All rows are made from the same 8 directions, up to rounding. Whole rows:
(in the rows, 128 means zero)
[[123  95  79 148 150 128 156  41 171 130 100 146 133 122 128 187  89 131
  145]
 [123 165 182 113  92 148  99 157 141  83  95 145 112 147 186  76 164 157
   78]
 [114 181 161 121 159 133 147 132 122  62 113 175 135 117 177 122 127 159
  192]
 [165  94 154 139  95 148  90 102 164 113 126 152 104 165 102 104 174  93
   73]
 [132 165 149 111 149 111 157 180  84 127 227 120 112  82 163 104 108 151
  112]
 [136 160 176 101 133 121 106 198 105 102 140 121 124 124 165  86 170 154
  163]
 [154  98 158  70 152 149 115 178 154 108 174 123  82 112 187 160 155 133
  191]
 [135 149 148 116 132 133 109 163 113  81 153 145 127 113 162 104 135 155
  129]
 [126 144 144 124  98 106 144 145 126 186 156  80 103 121 158  86 132 149
   28]
 [164  88 133 117 161 122 137  86 183 119 152 138  94 118 169 157 147 141
  162]
 [113 141 146 122  93 134 125 130 147 146  88 111 115 146 157 107 141 141
   71]]

Rows cut short, each followed by the rest of it:
[133  89  86 149 112 132 127  97 128 163 148 117 131 130  74 149 100]
[94 76]
[142 153 124 166 142  60 122 128  89 158 118  95 170 127  94  65 159]
[158 141]
[117 139  94 159 157 117 154  88 106 114 127 155 163 116  89 149  89]
[121 167]
[117 163 156 117 122 128  88 180 106  89  70 130 156 144 142  92 167]
[153 180]
[103 126 140  89 129 186 173 118 164 111 151 161  78 117 180 194  82]
[106 120]
[143 162 144 175 142  83 153  96  98 142 147 139 150 133  79  76 143]
[120 118]
[129 108 104 129 167 118 152  82 158 127 110 135 130 117 144 175 115]
[141 196]
[147 117 124 148 132  67 128 125 118 208 113  64 143 141  89  92 171]
[132 136]
[106 135 159  84  98 188 140 193 112 136 171 132  89 134 124 152 108]
[71 97]
[104 191 162 148 137 114 178 104 115 131 103 150 136 139 126 103 126]
[125 137]
[121 174 172 142 157 137 182  84 134  94 127 192 120 139 123 130 127]
[101 173]
[134 149 106 167 121  90 107 124  92 119 137 121 166 113 114  72 122]
[167  75]
[132 110  98 134 165 114 118 104 138 104  92 137 156 122 128 158 129]
[149 218]
[135  87 102 135  93 168 130 105 137 139 193 143  99 124  93 154  82]
[78 16]
[ 95 190 174 130 100 134 172 128 123 149 107 132 112 145 148  93 125]
[122  66]
[152 133 163 173 104 107 138  64 151 158 109 140 119 172  79  75 173]
[94 61]
[ 87 182 155 121 114 147 182 152  93 153 145 134 119 130 114 127  94]
[ 92 101]
[155 129 157 121 146  99 148 149 118 166 190 103 105 118 125 105 156]
[121 135]
[ 86 154 158 100  82 185 137 182 106 141 114 132 112 156 103 138 113]
[68 95]
[170 133 134 163 141  86  81 142  89  97 152 136 166 127  85  61 172]
[144 145]
[ 83 147 134 108 118 136 178 160 105 211 104  85 124 145  91 158 110]
[ 77 153]
[117 135 150  96 149 152 188 137 134 147 187 138  84 111 148 174  98]
[ 95 147]
[105  79  71 132 114 161 136  65 176 144  77 132 126 139 118 202  82]
[108 111]
[138 110  97 134 108 163  72 152 102  54 174 166 144 107 116 125  95]
[131  75]
[ 84 135  74 115 122 145 117 151 111 105  98 118 156  99 166 162  67]
[172 125]
[158  74  98 127 127 114  57 152 128 127 103  97 154 137  99 125 168]
[137 171]
[115 114 135 100  95 165 137 169 119 168 168 108  95 133 109 150 108]
[77 75]
[143 152 178 110 124 104 125 174 121 150 146  97 108 130 161  77 176]
[149 119]
[ 78 146 132 100  92 193 105 180 111  93  66 149 141 153 118 156 108]
[ 95 146]
[144 159 148 154 157  84 107 114 122  90  73 142 167 139 134  79 180]
[171 203]
[152 111 174  87 137 149 114 168 150 115 149 131  90 137 153 137 173]
[110 178]
[161 108 165 127 134 146 128  92 171 100 144 170  93 147 131 131 161]
[ 99 134]
[144  82  81 152 139 113 138  83 132 168 152 115 136 123  72 159 107]
[100 123]
[ 95 172 171 102 102 171 130 145 148  79  83 161 108 141 196 121 127]
[145 104]
[135 138 105 192 138  92 151  56 110 145 121 147 165 138  52 105 118]
[108 111]
[114  86  82 123 110 145 103 106 162 138  67 110 136 138 135 170 113]
[136 123]
[ 89 141 126  93 100 175 124 202  90 130 139 120 126 125 118 153  92]
[ 96 117]
[158  98 135  93 130 150  60 186 135  62 155 137 118 113 173 126 156]
[157 155]
[115 146 135 126 144 139 170 119 118 129 156 149 119 119 121 150 100]
[105 142]
[166 133 143 175 118  82 103 107 111 140 135 123 148 147  77  52 177]
[128  87]
[131 120 101 152 140  97 141  74 149 147 100 117 141 124 135 129 123]
[157 125]
[122 123 118 138 105 162 125  82 161  83 123 172 114 127 158 137  97]
[137  51]
[100 142  88 118 148 114 140 164  87 140 137  99 156  92 138 151  83]
[158 164]
[132 153 155 125 129 102 137 151 116 153 137 103 123 127 143  91 153]
[144 121]
[ 86 176 151 149 101 130 159  82 149 144  25 138 138 169 134 109 133]
[128 100]
[144  97  95 131 177 118 151  86 146 118 163 143 126  99 136 178 101]
[136 186]
[ 86 163 144  99  87 192 125 192  94  92 149 154 117 124 139 134  83]
[104  70]
[154 112 173 104 115 159  97 163 139 101 148 148  99 150 122 119 173]
[ 92 139]
[128 116 144 127 129 133 159 117 134 182 125 118 113 156  72 149 142]
[ 62 156]
[114 159 140 132 119  80 143 164  94 207 106  60 144 136 110  84 153]
[138 124]
[ 96 169 161 138 118 150 170 109 122 136  88 160 129 163  89 132 123]
[ 74 140]
[112 141 101 127 154 117 100 153 101  88  79 130 178 117 133 136 125]
[165 221]
[131 157 180 121 126 113 143 140 135 148 111 117 111 148 145  93 172]
[128 136]
[146 157 203 102 147 114 146 160 136 134 142 124  95 139 162  97 189]
[127 179]
[141 106 108 119 122 134  85 138 142  87 132 129 129 109 174 126 127]
[174 107]
